The rows of a group lie close to one hidden flat surface of 13 dimensions, which may be shifted away from zero. Surfaces can cross.
Known rows, each followed by its group:
[20,35,-8,16,4,9,43,-11,-2,-5,3,-11,13,16,-2,-20,-18,-19] -> k_655
[8,0,-11,25,19,-21,23,-20,-17,13,8,17,-29,16,-11,14,-23,5] -> k_536
[-12,-15,-11,-11,-3,8,-21,-24,35,-55,21,-10,23,54,-2,12,-9,-10] -> k_536
[11,11,-20,16,0,-21,-4,-1,-6,10,2,-32,-31,8,-6,32,19,9] -> k_349
[35,6,45,29,-15,-30,5,-4,-35,0,40,-31,17,-6,-8,10,50,-1] -> k_349
[9,-37,-40,-21,7,-15,15,-16,-5,8,3,-43,4,6,-16,-13,-29,11] -> k_248
[16,-38,-10,29,11,-48,29,6,-1,-14,-14,-17,-11,34,18,17,-6,0] -> k_248
[36,-9,20,-9,10,-4,17,0,6,-8,2,2,29,-18,17,-17,18,5] -> k_248
[27,1,12,-7,2,1,20,-2,3,-21,17,-7,35,20,-14,-1,-4,-2] -> k_655
[-20,18,-1,-24,-13,9,-18,-4,1,1,-7,4,14,-3,-7,-11,-13,1] -> k_536
[-35,24,12,23,-13,21,4,7,-38,-3,-13,23,-4,-2,-16,13,0,19] -> k_349
[28,20,-30,-7,-26,-47,-5,-7,-25,-49,-8,-17,12,-16,-4,11,-2,-12] -> k_655
[-30,-16,-3,35,5,-20,-25,3,22,8,13,-12,8,-19,24,19,-9,16] -> k_655
[-25,31,20,9,-10,-13,41,-11,-10,-28,-9,2,32,7,8,18,-39,2] -> k_655
[-9,-5,-18,7,9,-11,-6,35,24,12,-9,-4,3,5,2,6,-23,2] -> k_536
[-9,15,8,26,-24,-13,-11,19,-2,-5,27,5,10,19,4,-25,-3,10] -> k_349
[25,3,-5,-1,26,34,-18,-5,25,8,15,3,17,-18,-17,4,11,5] -> k_349
[34,-11,2,-10,15,4,-11,-25,25,22,13,-21,21,-16,4,-23,12,-20] -> k_349
[1,9,-23,-5,12,-33,23,2,-27,3,9,3,-33,-7,14,-10,-13,-8] -> k_655
[-8,25,2,20,6,-6,30,-13,-4,-9,21,-1,27,14,-8,3,-39,10] -> k_536
[31,-20,-6,-35,13,0,-15,0,2,6,5,22,27,-22,6,-55,9,18] -> k_248
[16,-19,-22,-44,21,-14,5,6,-1,-7,-6,-6,3,-2,-7,3,-12,-20] -> k_248
[28,-17,-20,13,4,7,7,-3,19,22,-19,-11,-7,16,-5,-17,-2,8] -> k_248
[21,19,-11,-17,27,6,10,-10,-1,-1,2,-4,-29,5,1,-7,10,-1] -> k_655
[1,12,-5,-13,-16,-3,13,15,-23,-2,4,2,6,5,-29,12,-16,2] -> k_655
[0,25,-12,47,13,7,-13,3,29,-12,30,-7,20,20,7,-4,-1,-34] -> k_655
[-12,1,1,-4,-20,-13,-3,18,6,7,-7,5,9,-7,22,-42,-11,-6] -> k_349
[-2,5,5,13,-6,6,24,0,-5,13,5,-8,9,19,0,0,8,9] -> k_536
[6,-2,-9,-31,12,17,1,-12,-1,-3,5,-36,-5,-10,-28,-1,-21,-10] -> k_248
[17,14,18,7,19,26,24,-3,10,4,14,-17,15,-5,-1,-37,-10,21] -> k_655
[-11,9,8,-5,-5,5,18,13,-7,17,-8,-15,-7,-15,-1,-16,-21,8] -> k_248
[18,-15,18,12,-39,10,5,5,18,-11,-23,-20,45,-12,-28,20,-27,-25] -> k_248
[11,-2,-9,-2,7,-30,2,-12,26,-6,-22,6,-6,4,38,29,19,1] -> k_655
[-5,-19,-15,-25,4,-6,13,-20,2,19,-25,-25,24,-13,1,16,-6,-30] -> k_349
[7,-10,-7,30,-26,-34,-1,-10,-18,39,-23,-7,-38,-5,-18,20,-17,16] -> k_536
[23,-17,-30,-28,10,1,-43,20,64,5,14,-2,-10,20,6,4,13,16] -> k_349
[-9,-33,-27,4,-5,18,-21,-26,23,40,-15,-10,0,24,-16,27,11,0] -> k_349
[29,-20,-3,15,12,-17,0,-21,-26,-6,9,-1,10,-20,-19,-14,-11,-25] -> k_248
[4,-34,11,-1,-17,-23,17,12,-2,9,12,7,28,6,-3,2,-17,26] -> k_655
[-8,-3,2,-1,-38,0,-4,19,5,15,-7,7,31,5,-20,25,-7,12] -> k_655
[-24,-6,11,-24,-10,23,8,28,9,-43,1,4,-8,43,0,-8,-7,2] -> k_536
[42,2,-17,-6,15,-3,-9,5,24,9,8,-22,-13,-26,2,-3,13,17] -> k_349
[20,-15,39,2,-13,1,-12,4,6,0,24,1,37,-2,0,-11,32,6] -> k_349
[30,-4,1,20,28,-9,11,9,9,-19,6,0,-13,15,4,17,12,-27] -> k_248
[25,-3,-7,4,36,34,-29,-3,7,-6,-4,-34,1,-12,-9,-17,43,23] -> k_349
[-2,0,-12,10,5,-26,-7,-7,-8,15,-7,1,-23,22,0,10,3,18] -> k_536
[4,-17,-17,-21,-15,5,-17,11,26,-29,27,11,21,9,-6,6,-8,12] -> k_536
[-10,18,28,-25,42,-13,17,-17,-17,-13,-28,-24,-3,21,9,-6,-1,10] -> k_536
[26,-49,6,19,38,16,12,-9,37,-22,13,3,4,44,10,15,19,-43] -> k_536
[9,3,9,-17,-42,-14,-4,-13,-3,23,19,8,-24,3,-12,-2,-6,33] -> k_349
[-2,-21,7,-5,-30,-26,26,49,5,-8,-12,-8,46,-13,6,2,-31,-7] -> k_248
[-2,17,-27,1,11,-7,18,15,-12,-1,43,4,36,17,8,2,20,0] -> k_536
[4,-18,-29,-8,-33,-29,31,11,-10,8,-19,15,46,0,-2,-14,-39,-17] -> k_248
[15,-8,-26,5,16,-8,28,-4,23,27,17,0,13,5,34,-2,20,6] -> k_248
[14,-12,1,17,1,3,14,37,32,14,22,-14,26,-11,19,-14,4,12] -> k_248
[-5,4,18,6,-23,15,-26,-9,10,10,-13,7,-14,17,-6,-15,11,27] -> k_536
[13,6,-4,17,-1,20,-4,-20,-30,4,29,-15,-8,-1,-39,-10,3,26] -> k_349
[-29,25,19,18,0,-4,5,15,-6,-1,-29,-64,10,37,0,-7,1,-6] -> k_536
[2,-8,-21,28,15,-27,-15,0,20,-29,1,-25,-15,1,18,25,-3,30] -> k_655
[-2,-8,-4,-5,-4,-24,8,10,-5,-7,-8,-11,-7,-14,10,17,-8,32] -> k_655

New rows, each followed by its group:
[14,-2,0,-31,1,-12,-2,20,25,-20,5,3,2,-7,15,-3,-6,19] -> k_349
[-1,17,-13,-29,3,-31,-12,-5,0,-5,3,-34,-18,14,9,-8,5,-14] -> k_349
[22,21,5,4,-32,-13,-9,-24,-13,46,11,-21,-28,-15,-14,-5,18,25] -> k_349
[11,-37,-1,-22,-7,-30,-6,6,-5,-5,-39,-7,-12,0,-3,20,1,-3] -> k_248
[-8,1,22,10,-6,13,-24,19,31,-10,-10,2,1,31,8,-18,12,26] -> k_536
[-14,31,8,15,-13,8,28,-16,-20,8,14,-12,18,20,-8,-5,-5,16] -> k_536
[-9,-3,3,20,22,-5,-11,-12,17,2,10,-7,-5,-12,16,-2,-9,24] -> k_655
[4,11,-21,-40,-8,1,4,36,7,-7,19,-6,5,-13,5,16,14,-10] -> k_248
[21,-28,-9,-4,7,31,-24,-5,3,12,31,10,10,-7,-30,-27,3,-6] -> k_349
[-4,-8,20,-20,-6,44,33,-16,7,-13,0,33,-17,10,-18,-4,-40,11] -> k_536
[-6,5,-31,12,13,35,-23,40,-9,-7,23,38,-14,-13,-28,-22,-17,-2] -> k_349
[10,23,2,-24,11,-5,-9,-45,-18,11,1,-34,-27,0,-10,-11,14,-6] -> k_349
[-1,-17,-16,-21,-13,1,-17,-28,10,-11,23,-9,25,-5,-2,-2,0,12] -> k_248
[2,-13,19,-3,7,-6,5,-42,0,-3,-9,28,3,6,2,7,-12,-18] -> k_536
[30,-11,-2,-12,18,-29,28,-15,-5,-27,-1,4,-11,10,14,-7,-10,31] -> k_655
[12,-18,23,-2,-6,-20,54,-42,-26,3,2,-36,53,-38,2,3,-25,-13] -> k_248
[25,-11,-6,-5,28,-24,-25,-10,17,-36,21,-1,-13,22,-5,6,-5,38] -> k_536
[-6,-19,7,16,34,3,-21,2,35,14,8,3,-14,-1,17,5,3,-2] -> k_248
[36,29,-12,34,3,35,19,35,21,-11,35,-59,30,21,-14,-38,12,-19] -> k_655
[-17,-2,-7,-5,-5,20,37,-9,-15,10,-2,16,-34,37,-8,6,-9,10] -> k_536
[5,30,-18,-19,23,-11,-7,10,4,-8,-4,-38,10,-16,13,-16,2,-21] -> k_349
[-7,-7,26,2,-6,-18,6,-31,-25,28,-21,4,-13,-39,14,10,10,-3] -> k_248
[17,28,-6,4,10,8,13,-11,2,-28,-13,-23,1,-4,-11,19,-8,18] -> k_655
[-6,-3,-6,-30,12,-10,19,19,-13,27,-5,33,-48,13,6,3,-1,22] -> k_655
[15,-9,-8,-21,12,18,-22,-10,34,10,7,-6,18,1,-4,-7,6,1] -> k_349
[42,-16,3,14,16,15,-13,7,58,-20,38,-21,55,10,-2,2,12,41] -> k_349
[-1,18,-11,23,-10,-47,54,-6,-24,-28,2,3,5,12,24,-27,-46,3] -> k_655
[10,6,-6,-7,19,4,-17,-5,-16,-6,13,8,-20,-15,-17,-2,1,-26] -> k_248
[0,1,-25,8,-18,-39,-19,35,15,-29,0,-48,6,-10,33,13,25,0] -> k_655
[-9,-21,-11,2,-9,-1,2,-5,-8,-8,1,2,-17,19,-7,-5,-12,19] -> k_349
[19,25,-7,-4,23,-7,1,-2,-24,-39,21,-6,-7,-14,-18,2,-11,0] -> k_655
[36,-18,5,1,8,-17,10,23,-3,1,-6,12,14,-15,7,-21,8,-7] -> k_248
[-13,15,18,13,-32,9,39,9,-30,-5,10,-21,9,27,-9,-2,6,5] -> k_536
[-4,-5,-14,-12,12,21,-17,12,-23,2,-2,-5,-4,-14,-21,-5,15,-9] -> k_349
[-28,17,-21,-27,-16,-5,-11,20,-23,7,-7,-13,-5,8,-9,-1,1,-12] -> k_536
[20,-15,-23,-9,2,-28,19,8,-18,7,-11,3,-3,-4,3,-1,-1,-15] -> k_248
[13,11,21,-3,-3,-15,-15,-6,3,7,-4,-13,-11,-12,31,-64,17,-6] -> k_349
[-4,3,6,-34,-22,-22,19,8,-17,-1,-14,-6,12,-13,8,6,-2,9] -> k_655
[1,11,21,-9,31,22,-5,-38,-4,-16,0,-6,8,4,-1,-25,5,-7] -> k_349
[0,-37,7,-14,-28,15,-17,-35,32,34,-14,5,-1,21,-6,14,13,38] -> k_349
[31,20,0,36,18,4,-2,11,18,17,5,-2,3,-34,10,7,19,-3] -> k_349
[-7,2,-4,5,26,-6,8,-17,17,7,29,10,2,0,33,9,15,-4] -> k_248
[16,-33,-26,-22,-15,6,-22,5,14,20,-3,-12,-23,-4,-10,-11,10,33] -> k_349
[-8,-29,3,-29,-32,14,17,12,-7,-5,-22,-14,-15,-3,-18,15,-16,-22] -> k_536
[8,-4,21,-16,-17,8,-37,-18,11,26,11,-11,7,11,-6,-18,37,9] -> k_349
[21,-27,-6,15,20,17,-31,27,-18,-3,13,3,-28,-6,-18,2,47,2] -> k_349
[-13,-40,-19,10,16,5,-26,-18,42,30,13,-7,21,-5,2,-7,-28,-2] -> k_248
[-10,16,-18,60,5,-14,16,-2,4,21,3,-32,-27,64,-3,11,-2,45] -> k_536
[13,0,-18,26,1,-11,4,21,19,28,6,8,-13,-3,26,-24,8,6] -> k_655
[10,0,11,-6,30,20,-9,-3,19,-20,41,-15,11,-3,3,-35,-1,23] -> k_248
[5,-7,2,4,-26,-6,14,20,8,11,-1,-17,19,-25,3,31,5,-18] -> k_248
